Each new row is followed by what is left after taking away its nearest point in the smallest flat space through zero that holds the last named rows.

q492 (5 x 13):
[[-.56,.06,-.27,.02,-.02,.08,.03,-.08,.11,.71,.03,-.04,-.18],
[-.10,.27,-.28,-.08,-.05,-.03,-.30,.01,.00,.52,-.21,-.12,-.01],
[-.07,.25,-.33,.08,-.11,-.71,.05,-.35,.66,-.22,-.01,.12,-.30],
[-.23,-.09,.37,.45,.03,-.05,-.11,-.25,.14,.17,.07,.04,-.32],
[-.32,-.19,.19,.16,-.04,.15,.42,-.26,-.03,.44,.16,.07,.00]]
New rows:
[-.22,-.25,.17,.22,.38,-.05,.26,-.37,-.05,.21,.21,.20,-.29]	[.09,-.05,-.09,-.06,.37,-.08,.00,-.13,-.16,.05,.02,.11,-.11]
[.26,.32,.24,-.08,.13,-.37,-.06,-.26,-.16,-.30,-.32,-.07,-.28]	[-.09,.17,.10,-.20,.18,-.08,.15,-.11,-.26,-.07,-.17,-.08,-.28]
[.26,.34,.00,-.29,-.40,-.31,.16,.20,.05,.19,-.18,-.26,-.37]	[.13,.11,.22,-.18,-.32,-.09,.24,.28,-.05,.09,-.02,-.23,-.44]
[.01,.27,-.36,-.03,-.27,-.22,.18,.16,.14,.33,-.05,-.05,.10]	[.05,.06,.01,.17,-.17,-.05,.09,.25,.03,.05,.05,-.03,.00]
[.36,.07,-.13,-.09,-.28,-.31,.24,.10,-.13,.23,.14,.08,.35]	[.09,-.05,-.01,.11,-.15,-.20,-.02,.24,-.06,.13,.25,.07,.02]

q47 (5 x 13):
[[-.09,-.01,-.05,-.42,.32,.08,-.11,-.18,-.60,-.13,.17,.31,-.63],
[-.35,.61,-.12,-.06,.14,-.38,.17,-.27,.21,-.14,-.14,-.01,-.13],
[-.18,.15,.22,-.52,-.08,-.17,.83,-.31,-.33,-.14,.30,.17,-.45],
[-.35,.44,-.10,.22,.08,-.36,.38,-.34,.02,.17,.16,-.05,-.40],
[.66,.32,-.41,.76,.52,-.36,-.07,-.03,-.11,.24,.45,.20,-.03]]
New rows:
[.47,.05,.58,.04,.15,-.38,-.20,-.18,.58,-.15,.03,.03,-.10]	[.27,-.13,.63,-.01,.08,-.24,-.26,-.22,.42,-.04,.05,-.01,-.34]
[.58,.04,.18,-.58,.00,.00,-.01,.12,.30,.12,.05,.29,.02]	[.22,.08,.11,-.28,-.04,-.02,-.12,.01,.36,.38,.02,.12,-.22]
[.20,-.03,.00,.04,.15,.19,-.11,.47,.54,.19,.04,-.12,.03]	[.05,.06,.03,-.16,.20,.14,.06,.32,.37,.14,.11,-.04,-.25]

q881 (5 x 13):
[[.09,.00,-.30,.01,.27,.02,.54,.11,.00,-.10,.19,-.24,.14],
[.03,-.15,.02,-.06,.19,.29,-.39,.06,.13,.44,.40,-.46,-.12],
[.16,.33,.13,-.24,-.34,.16,-.40,-.12,-.38,-.21,.02,-.37,.12],
[-.32,.17,.36,.56,.09,-.16,-.09,.05,-.08,.28,.13,-.41,.51],
[-.29,.40,-.15,.04,-.50,.07,-.07,-.03,.03,.03,-.39,-.78,-.46]]
New rows:
[-.02,.05,-.27,.06,.14,-.30,.04,-.03,.30,-.07,.07,.05,.07]	[.02,.11,-.19,-.02,.03,-.24,-.17,-.07,.21,-.08,.08,-.02,.07]
[.23,.00,.34,.05,-.14,-.14,.03,.35,.36,.23,.00,-.13,-.14]	[.35,.06,.31,-.05,-.16,-.14,.11,.33,.23,.04,.01,-.07,-.03]
[.01,.03,.32,.00,-.35,.09,.09,-.17,.15,.05,-.16,.25,.13]	[.07,.00,.17,-.06,-.21,.20,.20,-.11,.18,.11,.01,.01,.11]

q233 (5 x 13):
[[.23,.17,.49,.66,.25,-.18,.29,-.10,.37,.20,.07,-.09,-.14],
[-.02,.15,-.10,-.03,-.01,.17,.08,-.28,.19,.62,.25,-.12,-.02],
[-.33,.23,-.44,-.07,-.16,.00,.03,.05,.30,-.50,-.09,.30,-.17],
[.02,.42,-.12,.13,-.32,-.56,.10,.17,.25,-.14,.07,-.26,-.27],
[.30,.29,-.37,.21,-.63,-.15,.10,.51,.42,.44,.32,-.26,.12]]
New rows:
[-.18,.13,.04,.34,-.24,-.04,-.22,-.04,-.23,-.37,.30,.14,.26]	[-.18,.15,.07,.30,-.19,.00,-.21,-.19,-.24,-.14,.37,.07,.25]
[.30,.11,.39,-.04,-.06,.08,-.11,-.10,.10,.38,.24,-.24,-.36]	[.16,.02,.19,-.13,-.11,.20,-.18,.05,.09,-.05,.09,.03,-.31]
[.07,-.19,-.01,-.18,.23,.19,.29,.31,-.15,.07,.38,-.05,-.34]	[.03,-.13,-.03,-.15,.22,.12,.31,.31,-.09,-.04,.35,-.03,-.40]
[.15,-.20,-.19,.12,-.28,.27,-.12,.03,-.30,-.27,.00,.12,.01]	[.13,-.03,-.08,.21,-.20,.13,-.03,-.19,-.19,-.09,.08,-.01,-.15]
[.11,.08,.28,-.30,-.13,-.08,.21,.33,-.30,-.09,.24,-.31,.35]	[-.10,.20,.20,-.20,.03,.10,.32,.09,-.02,-.15,.23,-.07,.23]
[-.06,-.19,-.35,.21,.26,-.09,.28,.17,-.26,.36,-.02,-.27,.22]	[-.20,-.12,-.40,.21,.31,-.15,.30,.12,-.19,.10,-.10,-.16,.10]

q13 (5 x 13):
[[-.16,.20,.46,.02,-.09,-.11,.04,.16,-.23,.16,.49,.16,.05],
[-.40,.00,.31,-.17,-.01,.18,-.18,.22,-.56,.42,.22,-.24,-.10],
[-.44,.18,-.05,-.35,-.03,-.12,.35,.54,-.22,.82,.19,.16,.39],
[-.42,-.24,.44,-.15,-.27,.24,-.32,.28,-.10,.83,.25,-.18,-.23],
[-.23,.52,-.25,-.04,.44,-.28,-.57,.29,-.19,-.04,.60,-.26,-.05]]
New rows:
[-.05,.26,.46,.04,-.43,-.39,.01,-.02,-.45,.18,.15,-.33,-.07]	[.11,.18,.02,.03,-.36,-.43,.02,-.08,-.08,.10,-.15,-.34,-.03]
[.12,.30,.44,-.31,.04,-.16,.08,-.32,-.20,.43,.01,.16,.32]	[.22,.22,.19,-.26,.14,-.12,-.18,-.43,.00,.27,-.14,-.01,.17]
[-.33,-.05,.28,.19,.14,-.47,-.21,.14,-.41,-.15,.13,.11,.52]	[-.22,-.33,.12,.21,.03,-.34,-.29,.03,-.06,-.08,-.18,.05,.40]
[.07,-.10,-.07,.28,-.45,-.18,.23,.16,-.07,-.14,.13,.17,-.07]	[-.02,-.11,-.24,.21,-.34,-.12,.05,.20,-.15,-.08,.07,-.02,-.14]
[.03,-.04,.35,.07,.45,.30,-.42,-.09,.34,.18,.48,.32,-.27]	[.04,-.06,.08,-.08,.54,.36,-.01,-.11,.07,.10,.08,.34,-.03]
[.19,-.08,-.06,.22,.35,-.01,-.02,-.29,.19,.10,.18,.11,.19]	[.08,-.14,.01,.15,.33,.09,.00,-.26,-.02,.21,.13,.03,.18]

q281 (5 x 13):
[[-.15,.83,.02,.38,-.04,-.12,.09,-.20,.12,-.14,.41,.09,.34],
[-.35,.25,.00,-.14,-.39,-.03,-.31,-.28,.12,.08,.70,-.21,-.08],
[-.03,-.25,.35,.02,.04,.19,-.45,.07,.49,-.56,.11,-.31,.09],
[-.26,.15,.22,.35,-.13,.02,.05,-.36,.03,.02,.10,-.39,.50],
[.15,.09,.10,.48,-.26,.32,-.20,-.73,.72,.02,.35,-.54,.41]]
New rows:
[-.03,.00,-.30,-.09,-.09,.07,-.06,.22,.28,.00,.00,.13,-.04]	[-.16,-.02,-.21,-.01,-.10,.04,.01,.17,.16,.04,-.07,.02,.13]
[-.01,-.06,-.01,.18,-.01,.17,-.07,.17,-.09,-.22,.00,.05,.58]	[.06,-.11,-.19,-.01,-.12,.17,-.11,.14,-.11,-.02,.12,.14,.32]
[.13,-.21,-.01,-.07,.00,-.03,.02,.08,.05,-.03,-.14,-.31,.20]	[.11,.03,-.10,-.11,-.03,-.10,.03,.11,.02,-.01,.02,-.16,.11]

q688 (5 x 13):
[[.09,.12,-.23,.41,.03,.32,.06,-.03,-.04,.18,-.47,.19,.16],
[-.12,.19,-.03,.10,-.29,.69,.06,.21,.07,-.25,-.02,.13,-.09],
[-.08,.24,.11,.29,-.14,-.26,-.64,-.32,.26,.01,-.20,-.07,-.09],
[.02,-.07,.37,-.03,.09,.08,-.52,-.10,-.24,-.49,-.20,-.05,-.14],
[-.01,-.22,.06,-.22,.02,-.02,-.11,.56,.37,.35,-.28,.56,.26]]
New rows:
[.09,.15,-.05,-.27,.03,-.08,.26,-.07,-.35,.35,.38,-.10,-.08]	[.06,.21,.07,-.14,-.03,.08,-.12,-.01,-.24,.27,.07,.08,-.07]
[-.02,.14,-.30,.00,.11,.14,.34,.37,.17,-.40,.07,.06,-.35]	[.04,.10,-.25,.08,.24,-.19,.09,.21,.18,-.29,-.10,.04,-.30]
[-.22,-.02,.15,.36,-.34,-.26,.01,-.23,.33,.39,-.15,.01,-.31]	[-.14,-.24,.26,.14,-.17,-.04,.20,-.06,-.01,.13,-.14,.04,-.31]
[.18,.01,-.32,-.31,-.29,.21,-.09,-.03,-.09,.30,.11,.37,.09]	[.21,.01,-.23,-.28,-.22,.10,-.23,-.22,-.23,.15,.12,.22,.01]
[-.04,.32,.24,-.14,.14,.21,.13,-.02,.07,-.22,-.32,.37,-.30]	[-.02,.32,.16,-.16,.18,-.08,.25,-.14,.10,-.05,-.17,.24,-.29]
[.40,-.19,.37,.19,-.09,-.35,.28,.14,-.12,.23,.30,.26,.38]	[.32,.00,.42,.36,-.26,-.09,.09,.03,-.11,.00,.27,.19,.25]

q206 (5 x 13):
[[.08,-.35,.47,.05,-.30,-.19,.06,.54,-.08,-.38,-.55,.00,.21],
[-.46,-.21,.08,.02,.04,-.18,-.17,-.14,-.44,-.45,.24,-.26,.01],
[.34,.28,-.04,-.22,-.06,-.65,-.17,.21,.26,-.13,.33,.41,.20],
[-.35,.13,-.12,-.11,-.09,.20,.30,.01,-.51,.32,-.30,.16,-.13],
[-.05,-.33,-.29,-.11,-.41,-.53,.24,.72,.12,-.02,-.25,.11,.33]]
New rows:
[-.14,.11,.20,-.30,-.26,-.29,-.08,-.29,-.21,-.48,.18,.09,.18]	[-.01,.02,.00,-.19,-.27,.06,.11,-.26,.09,-.11,-.03,-.01,.13]
[-.28,.07,.14,-.06,-.06,.12,.06,-.24,-.05,-.13,.21,.14,.21]	[-.16,.00,.10,-.03,-.12,.14,.12,-.11,.13,-.05,.10,.14,.26]
[.17,.18,-.33,-.18,.27,-.21,-.17,.55,-.17,.07,.19,.20,.08]	[.13,.02,-.13,-.01,.35,.14,-.19,.40,-.20,.00,.04,-.05,-.02]

q298 (5 x 13):
[[.33,-.10,.07,.01,.28,-.37,.06,-.26,.10,-.12,-.05,-.44,.17],
[-.04,-.18,-.20,-.51,-.31,.43,.26,.22,.16,-.10,-.46,-.25,.42],
[.07,-.18,.40,-.22,.32,.33,.05,-.09,-.14,.05,-.57,-.18,-.13],
[.11,-.12,.27,-.01,-.13,.00,.29,.04,-.08,.11,-.23,-.22,-.28],
[-.25,.20,.18,.07,.09,.00,-.15,.04,.49,-.27,.13,-.11,-.14]]
New rows:
[-.04,-.08,-.34,.33,.25,-.13,.39,.02,-.31,-.13,-.17,.14,.33]	[-.22,.01,-.13,.36,.23,-.04,.38,.10,-.08,-.22,-.19,.09,.10]
[-.06,-.11,.39,-.03,-.10,-.22,-.24,-.06,-.13,.01,-.29,.47,.00]	[-.03,-.11,.27,-.07,-.23,-.33,-.15,-.03,.06,-.09,-.23,.30,.15]
[.21,-.14,-.10,.18,.36,-.02,.06,.04,.03,-.04,-.02,.16,-.58]	[.19,-.16,-.33,.01,.21,.06,.10,.12,.15,-.12,-.04,.11,-.29]
[.21,-.10,.00,.00,.06,-.14,-.01,.02,.37,.04,-.01,.16,.37]	[.16,-.10,.15,.06,.01,-.05,.04,.07,.26,.15,-.06,.25,.13]
[.58,-.12,.30,-.05,.00,-.25,.19,-.08,.52,-.03,-.09,.01,-.23]	[.43,-.08,.06,-.12,-.03,-.01,.01,.00,.35,.04,-.04,.39,-.07]
[-.09,.15,.15,-.17,-.02,.01,-.58,.30,-.24,.00,-.52,.32,.33]	[.04,.17,.22,.01,-.21,-.36,-.36,.30,-.09,-.03,-.34,.06,.16]
